The same things were measured in two ways. Each way mixes the same 11 hidden numbers, adds some noise and spreads widely along 6 directions of its own, which tell nothing about the thing.
Some things both ways: the first way, then the second way.
[-18  28 -10  -3 -55   4   7  11  13  15  17  -1 -10  31 -42  -8  18  18
  -6  23 -12 -32]
[-29 -14  -9  29  21 -14   2   4 -17  16  28  -1  26 -12 -12 -20   7  -6
  14  -9   3  16  18 -18  10  13 -45]

[-15  17 -11   8 -41 -17 -18   7  20  -9   7  -8  -4  12 -20  20 -15 -15
 -12   2  11 -15]
[ 31  25 -13 -31  -3  18 -18  28 -11  -4   2 -16 -20 -13  14 -13   5  11
 -23  18   4 -29   1  49   6 -36  28]

[ -9  24  -9   2  -1  -3   3  13   7   1  -4   4 -12   4 -11  -3  -2  17
  11 -14  12  -3]
[-50 -26  21  27   4  12  15 -17   8  -8  -2  24  18  12   8  23  -6   1
  -6  -7 -11  17  -5 -55   1  17 -13]

[ 13 -16  15  37   3  21  -4 -11  35  15 -12  23   0   2  19  37 -16 -33
   0   5  10   9]
[ -7  -6  -1 -29   5   1   2  21 -38  -2  27   6  -5  12  -8  -6  10   7
 -25 -12   3 -20 -21  20  19   6  -6]

[ 15 -31   6  25  15  -8 -30   7  18  19  44  25 -17   4  40  40   8 -52
 -21   4  21  -9]
[ 11 -13  -3 -35  26 -16 -32   7  25  17  -6 -17  -7  15  -2  -5  34   0
  -1  13 -12  22 -26  -6  12  12  -2]

[ 28  44   1  -2 -39 -27 -19  24   1 -45  21  27  36  22  11 -32 -17  34
 -26 -10  15  11]
[ 20  10   1 -18   2  -2  -4  -1   7  -2   4  -3  -1 -18  14   0  -6  11
   7   0   7  10 -12  17 -18 -22   9]

[ 23 -12 -24  -9 -42 -12  10  11  45 -13 -20  62  -5  -3  11 -20   1 -15
 -20  36  -9  13]
[  1  21  20  12  -1   7  -1  31  21  12   4  -4  33   0 -19  -1  -7  10
   7   8 -18  22  -4 -23  -8 -14  -1]

[ -4  37 -30 -42 -38  -5   7   2   1   2  -8  -5 -32  13 -25 -44 -26  14
   7   1 -13  54]
[ 11   0  20   4  10 -16  11 -11  29  -5  -4  26  -7  16 -23  23   2   6
  -3   0  -8   4 -12  -5  -8 -13  11]

[ 33  11   3 -42   8 -13  -3 -24  18  -1  17  -9 -36  31  30 -24  21  -6
  -4   1 -61 -24]
[-17  -1 -11 -14  -7 -19  17   5  11  -6 -18   4   3  -7  30   1   6  10
   2  -7  14  12   9   3 -28 -10   1]

[  4 -17 -14   0 -27 -11 -12   0  14  -2  -4   9 -10  13   0   5  22 -21
   4  20  -6 -43]
[ 18  11   2  13   8  14  -7  27   0  -5 -11 -27  18  -6   0 -22  -5  15
 -16  -1   4  17   3   2 -11  -7   5]

[ 17  18  10  10  -6 -15   3   9   9  -5  19  11  15   4  12   6  13  27
   4 -16 -30 -18]
[  1  19 -16 -36 -14   0   2   2  -8  32 -15 -46  -2  -5   2 -22  20  -4
  24  28  -4 -16 -15  23  -9 -10   7]

[ -7  20   3  12  -6 -10  15  -9  14  -4  -1  31  -3 -19 -18   7 -20  11
  27  14 -11  22]
[ 16  -3  15 -29  14 -28 -10  30 -28  -4 -20 -20   0  43  -4 -13   9  16
 -27 -21   8  -3  -8  11   0  10  -4]

[ -2  -7 -39 -27  -7 -15  16   2  -7 -41 -47  11  14  -4  -4 -43  11  13
  -3 -22  19  22]
[  5  17   3  10 -24  24   4   1   9  -8  16  12   6 -26   6   5 -18  -7
  12   5 -11  -2   8  -8  -1 -17   6]

[ 15   5   3   6 -16  -1   7  -9   4   7 -22  18   3 -31 -18  -3  14   0
  -5  15 -27  12]
[ -1   1 -18   7 -15 -21  15  13 -17  -4  -1   7  -2   8  -6 -11  12 -13
  10  10   1 -26  43  18   9   4  -8]

[ 14  -5  25  21  19   8   3 -25  24  -1   8  25   5   6  21  23  16 -23
   0   8 -11 -23]
[-30 -12   3  -2 -11 -18  20  11 -33  -9  -8  16   7  -5  13   6 -31   7
   5  -4   5  -1  30 -15   6  -4 -26]

[  2 -15   9  -7  18   7  20 -31  12  -6  -8   5   9 -35  -3  -2   6  45
  14 -10  18  39]
[-45 -19  26  28  16 -10  29   7 -18 -21  27  29  30  10 -13  16 -20  14
 -10 -15  -4  14  -8 -33   1  -3 -18]

[ 17 -40  14  11   4   0  -9 -15  18   8  12  -1  -5 -31  -6  33  13  -4
 -11  19   1   7]
[ -4   5 -19  11   9  -6 -10  16  -2  12  12   3   8 -17  15  -1  10 -22
  21  12  27 -18   4   9  -9   0  -6]

[ -6  -6  -8  20 -10  14  -1   3  -1  20   8  -8   8   4  -5  19   4 -12
  -7 -20  14   4]
[-23 -20  15  19  17   4   7 -18   0 -15  34  26  11  21 -32  16  11  -2
  -6  -7 -26   9 -35 -12   4  20  12]

[ -9  42 -29  16 -24  -3  34  27  11 -32 -28  41  28   0 -33 -19 -12  12
   3   7   8   8]
[ 15  16   6   2 -34   2   6  -2 -23 -13 -17  -3   1  12  -2  -3 -29   3
  -9 -35  -3   2   4   5 -14   9   9]

[  7  44  23  34 -18   0 -17  25  10  20   8  15 -12  12 -24  17 -24   2
  -2  15   2  -4]
[-37  -8 -19   9  -2  14  -9 -28   3  36  25   3 -11 -14  42  16  19 -45
  31  -6  26 -30   3 -21   2  18 -20]

[  9  25  -7   3 -19  13 -10  11  -4   3 -10   5   4   6  -7   0   5  -1
  -4   5  16   5]
[  4  -5   9   8   1  -1  10 -30  10  -1  -3  -6 -12   2  -4   6   1  -9
  11   3   0  -1  -8 -13  -1   2  -1]

[ 19  13 -23  13 -21 -22  -6  35 -22 -48 -31  35  45  -5   1 -35 -28  25
  -6 -24  43  52]
[ 14  -2  15 -14   1  -2  -4  15  -2   7  -3  22  -8  -5 -48  18  -7   7
   2  36 -28 -11 -16  -2  42 -11  -1]

[ 12   7  -2  -8 -35  -1  -2 -13  37  15  -7  31 -32 -16  -6 -10 -14 -10
  -7  37 -13  23]
[  1  -8  23  23  18  -9   4   5  19  -6  -6   6  16  18   6   6   5   6
  -1  -4   3  14  14 -15 -17  -3  -3]

[-28  -3   2  15  28 -22 -19   6 -44  15  43 -25  -6  -8 -13  30   9  -3
  27 -21  25  -2]
[-10   1  11   3  20 -12 -21   7   6   5  12  14 -10  26 -25  16   4   5
 -19  -7  -9  -4 -18 -16  25   7   2]

[  8   9   5  18  -9   5  18   4  -1   5  -8   9   9   5 -25  -9 -14  26
  14  -2 -13  22]
[ -9  -4  -7  22  -9  -4  11 -16 -10  10  10  17  11 -12  -4   9  -3 -31
  32 -10  14 -11  -1  -8 -11  21 -14]

[ 13 -11 -11  -7 -10 -13  -5   4  12 -27  -8  19  13 -10   2  -4  16   5
 -12   5  13  -2]
[-17  11  -3  10  -3  15  -2  10   5  13  19   0  18 -22  20   0  -3 -12
  19   2  10  -1   2 -15 -10  -8  -9]

[ 14 -12  19  25  21   6 -29   3   3  16  20  -1  -4 -11  25  49  27 -17
  -2  -4  27 -35]
[  7  -4  -3 -12  14  15 -15 -27  17  16  -4 -54 -12  -3  35 -15  28 -13
  10   7  13   6 -28  -9  -9   8   3]

Other things, the second way, with their names:
(504): [ 18  -7  -5  -3   5 -20   3  18 -26 -12  -7   1   5  -9   8 -12 -14   4
   4  -4  20   1  24  16  -5  -4 -21]
(404): [-22  19 -33  25 -10   6   9  -9   8  21  27  19   7 -46  24  14  -8 -30
  35 -10  39 -14 -10   2 -28  -8  -4]
(438): [ -3  16   1  -7   2  10 -16  -9   3   4  16 -22 -13 -21   9   0 -11   7
  -2  12 -10   1 -16  -7  20 -24   6]
(248): [  4 -12  19 -11  14  -2  10   5  13  -5 -11 -15  13  18  13  -1  19  -6
  -3   0   7  11 -27 -13 -20  11   2]
(463): [ 56  -7   2 -34  29 -17 -20   3  -4  11 -23 -53  -9  11   0 -29  24  10
   2  17   8   7  -9  27   0  -4  -6]
(304): [ 41 -33  19 -15  20  -5 -12 -15  13 -11 -64 -17  -4  18 -11   5   9  -1
   2  14   0  31 -41 -16  -6  36   5]
(551): [ 22  40  -6  15 -35  -5  -1  24   0 -16 -12  31  -8  14 -16  16 -32   6
 -16 -29   1 -21  14  25 -18 -11  35]
(75): [  9  11  -1 -29   3 -20  -3  15   3  15 -27 -24 -17 -17  -2  -3  -7  11
   5  24  10   5  -7  -2  17 -24 -13]
(325): [ -7 -15   2   6   2   4   8 -24 -18 -13  11  12   2   9  -1   4  -6  13
  -7  -3 -13  -7   7  14  -5   1  11]
(4): [ -1  -2  -4 -26  -7 -29  -6   7   7  18 -25 -17  -8  20  -8  -7  17  -3
  11  12 -14   5   6 -10  10  11  -8]
(189): [-15  22  -2  -2  -7  12   0  51   1   5   6  -4  10 -17  -4  -9  -2   5
  -2  41 -15 -20  21  -5  32 -32   3]
(411): [ -9  27  10   9  -8 -30   0   5  10   5  11  35  -5   2  -8  35 -41  10
  17   2  -5 -21  28   1  -7 -44  11]
(308): [  8 -31  14 -11  24  -8   4 -24  -6  18  -1 -11  19  21 -16  -8  28   0
  17  -7  -4  25 -36  -1 -23  33 -16]
(359): [ -2   3   7   5  18  -9 -11  24  -4   9  19  20   2  21 -28  12   7   2
  -4  17 -11 -30   2  14  18 -15   9]
(165): [  6 -23   0 -22  15 -37  19  11  10  12 -28   3   2  12 -30  -9  34   4
  12  29  -7  10   5   3   8   9 -24]
(343): [ 16   1   8  -2   2  -1  17  13   2 -25   2  -4  18  17  13 -14  14   9
 -22 -25  10  17 -11  17 -38   2  19]
(559): [  0   5   5   2   3  16   6 -26   1  14   7 -43 -12 -15   9 -17   0  -2
   0  -1   5   5 -11 -19   9  -6 -15]
(335): [ -2   9  -1  -4  11   1 -17  29 -11  27 -12 -31   4  10   6 -16  12   0
  -4  11  11 -15  13  -5   8  -1 -11]
(91): [ -4  -8 -19  12 -14 -19  15 -27 -10  11  -4  26 -12 -13  14   0  -7  -8
   4 -39  32   0  36   7 -12  12 -34]
(175): [-19   4  -1   6 -16  12   0   1 -18   1   6  21  10   7   8  11 -14   1
 -12 -34   6  -3 -15  -5 -19  15   5]
(150): [-46  -7   0  -5  31   4 -16   7  20  35  40   3  13   1   9  15  32 -12
  19  28  -4 -12 -22 -23  11  -7  -5]
(57): [  9  -3   9   5  11  15 -19 -48  34  -7   6 -26   4   5  21   4   4   8
  10  -8 -17  35 -28  -9 -33  -1  30]
(330): [ 32  13   2  -1  -9   0  -3  12  19 -14 -12   7   9   1   4  -5  -6   6
 -11 -27   7  28 -10   8 -33   0  14]
(224): [  6  -5   4  16   9 -10  -3 -21  21   1  -3  12  -6   5 -10  13   4 -12
  14   2  -3   5   1  -9  -1   5   1]
(155): [-12  -7  11 -10  18   1   0  23 -15  -3   3   3   5  15 -19  -6   9  25
 -35  -6  -8   7 -17   2  11   0  -5]
(53): [-34 -17   5  -9   9 -14  12  -5   2   0   7  18   4  31 -12  17  27   0
  -2  -4 -10  -1 -30  -6  -9  20   9]
(82): [ 11  10  19   0  -4  30 -23   3  15 -10  -6 -27   0  23  -5 -11   4  20
 -19  30 -52  -1  18  -7  21 -15  32]
(252): [  9  22  -2  -5 -24  34 -10 -30  16  12  30 -24   2 -20  20  -5  -1 -14
  32  11 -20  -1 -10   1 -15 -14  24]
(553): [ 45  24 -17 -52 -24 -13  -2   5  -4  -3  12 -48 -25  -4  13 -40  23  -9
   1  -1  -8  -2  -1  35   6 -12  13]
(353): [ 18  -5  23  -2  15  19  -8 -15   9 -10   8 -11  -4   8   4  -1   3  12
 -24 -14  -5  18 -29 -10  -1   0   7]
(527): [  4  17 -18 -37  -6  -1 -18 -10 -12   2  29 -18 -38   5  16  -9  14  13
 -29 -17  -2 -23  -2  39  14 -21  21]
(92): [ -7   3 -10  -5 -10   8  -3  -8 -25  24  30  10  -5 -13 -10   1  -2 -16
  13 -12   6 -22 -12   6  14  10 -16]
(348): [  8 -34  -7  -5   9 -56  10   5 -12 -30 -31  37   7  39 -22   5   5  16
  -5 -10 -10  21  20  23 -18  24  -2]
(412): [ 10 -11  26  16  13  -5   4  -7  26  11 -35 -21  16  13   4   5   6 -20
  23   9  11  25 -13 -48 -12  22 -18]
(370): [  0   0  13  -6  19  25 -25 -27  20  23   8 -50  -9   7  -1  -1  26 -16
  14  29 -16  -5 -45 -22  14   5  13]
(87): [ 11  -3  26   2   4   1   3  16 -18 -34   7   7  -6  27 -21  -2 -12  22
 -51 -26 -14  10  -9  -5  20   4   6]
(168): [-12 -19   5   5  16   8 -10   4   5  -1   4  -1   8   6   3  -4  18   0
  -2  23 -21   3  18 -13  18   4  -8]
(196): [ 12  -7  10 -13   2 -17  12  -6  15 -13  14  20 -15   2 -14   2   8   2
  -6   4 -13   4  10  -1  19 -12  -7]
(112): [ 29   3  17 -30   1  -1   7  16 -24   4 -22 -26   6  12  -8 -17  -1  15
 -13 -13  10   5 -31  12 -11   3  -5]
(472): [ -8 -20  12  -5  11 -17  20  -2  34 -17 -16  12  10   9 -11   8  20   3
  11  37 -25  26  -9 -20   0  -2   6]
(410): [-14  16  27  -1 -10  24  11 -12  22   1 -28 -53  -3  12   1  -7  -3  21
 -12  31 -31   5 -10 -27   3 -24  23]
(209): [-11 -43  -3 -27  26 -12  -1  10 -24  -5  12   1  -6 -22 -14 -16  15   3
 -15  10  -5  27 -17 -23  56  23 -55]
(181): [  6  13   8  22 -19  25   9 -18  42 -24 -19 -18  11   2  44  -1   5 -15
  -5 -32  11  30 -20 -26 -55  13  34]
(151): [ 28 -20  10 -53  16 -27  13  40 -14 -32 -13  -1 -15  -2 -13 -17  15  26
 -42  14  -4  18 -12  13  36 -14 -16]
(273): [-22 -19  -4  -7  15  -9  -2   1  -5   1 -13  -5  -5   3 -20  -9   7  29
 -23  14 -21  19   7  -4  22  -5 -14]
(420): [ -7  25  11   8 -16  16   8  -2  36 -10   6   4  -2  -5  11   7 -12  15
 -28 -27  -4  25 -15 -15 -21 -21  24]

Some of these things the first way, each followed by its name:
[ 17 -15  14  -1  -5 -23 -14  -8   2  -5  -9  14  -3  -4   7 -17  14   4
   1  -2 -23  -5]	(189)
[-18 -15  -7  19   3  -9 -11  -3   9   5   3  12   0 -43  -3  27   8   0
  -9 -10  38   3]	(168)
[ 34  11   7  15   2   7  -5   6  33  16 -25  49 -16 -36  28  10   7   3
  -1  19   0  -9]	(410)
[-16  -3 -13   1  -4  14  29 -12  36   4 -14  13 -20  22  -2  15 -19  -6
  38   5 -15   8]	(112)
[ 20   0  20  -2  18  -5 -14  -8   0   4  29   6 -13  20  19   9   8   3
  12   5  -5 -11]	(75)
[  8  40   1 -12 -12  -4  -2  25 -28 -30 -19   7  20  50 -13 -67 -16  65
  10 -30  31  25]	(209)
[ 12   7  -3   2 -32  -2  -5  -8  17   3  -6  25  -4 -16  -3  -3 -14   3
   6  22  10  19]	(463)
[ 10  32 -10 -30 -30 -18  24 -11  20 -15 -14  17  -5  -9 -20 -51 -23  58
   9  -4 -31  42]	(343)
[ 40  -9  -3   2  -1   4 -22  -1  -7   9 -38  12 -19 -12  25 -12  12 -20
   2   8   2  -5]	(370)
[ -6  18  12  29  -3  33   3  16  26  27  -3  26  -8 -16 -18  28  -6  28
  11  16  42   8]	(559)
[  8 -27   5   3  10  10  11   4  23   6  34 -14  -2 -22 -26  35  10  39
 -14   4  21  20]	(404)
[  2  -5   8  -8  -8  25  -2  -7  34   3  -1  11 -10  28   4   1 -17   3
  -8  -3  20  44]	(151)
[ 28 -18  55  49  17  -3 -15 -26   9   9  26  35  23 -20  18  23  -5   5
  10  14   9   6]	(504)
[ 14  -6 -18  -5 -13   3   1   3  28  -2 -17  17 -22   2   9   2  -4 -13
   3  13   7   0]	(155)
[ 16  36  35  40 -14 -20 -12  37 -10  -8  23  48  34   2 -16  -2 -27  53
  10   4  16  28]	(412)
[ -2  20  -6  -7 -28  15 -11   9   7   9  -4  17  -6  21   1 -14  -9 -10
 -12   0  12  29]	(196)
[ 18 -14  -2  10  10 -24  -8   8  -4 -20  29  20  11  14  26   1   5  -2
   1 -14   6  -4]	(330)
[ 13  23  14  27 -25  15  -9   4  33  27 -11  36 -29  15  -1  -9 -44  -1
   6  19  16  26]	(353)
[ 12  16  -6   8  -4  -6  14  24  24   4   5  49  -4 -17  -1  -1  -3  -1
 -16  18 -10  21]	(4)
[-17  10 -26 -14 -30  16  -3   7  17   1   1 -10 -16  26 -16  11  22 -29
 -22  16  24 -33]	(438)
[ -5  22 -36 -13 -35  -5  18   9  11 -16  -8   8   3  24   4 -24 -10  11
  17 -17  -6   5]	(308)
[-28  42 -18   8 -37 -19  11  11   1  -4  55  -3  20   7 -32   9 -10  12
 -16 -13 -10   9]	(348)
[ -6   6  12  23   7  10   4 -10   3  20 -15  21 -13 -13 -16  -7 -25  14
  28   3  17  39]	(87)
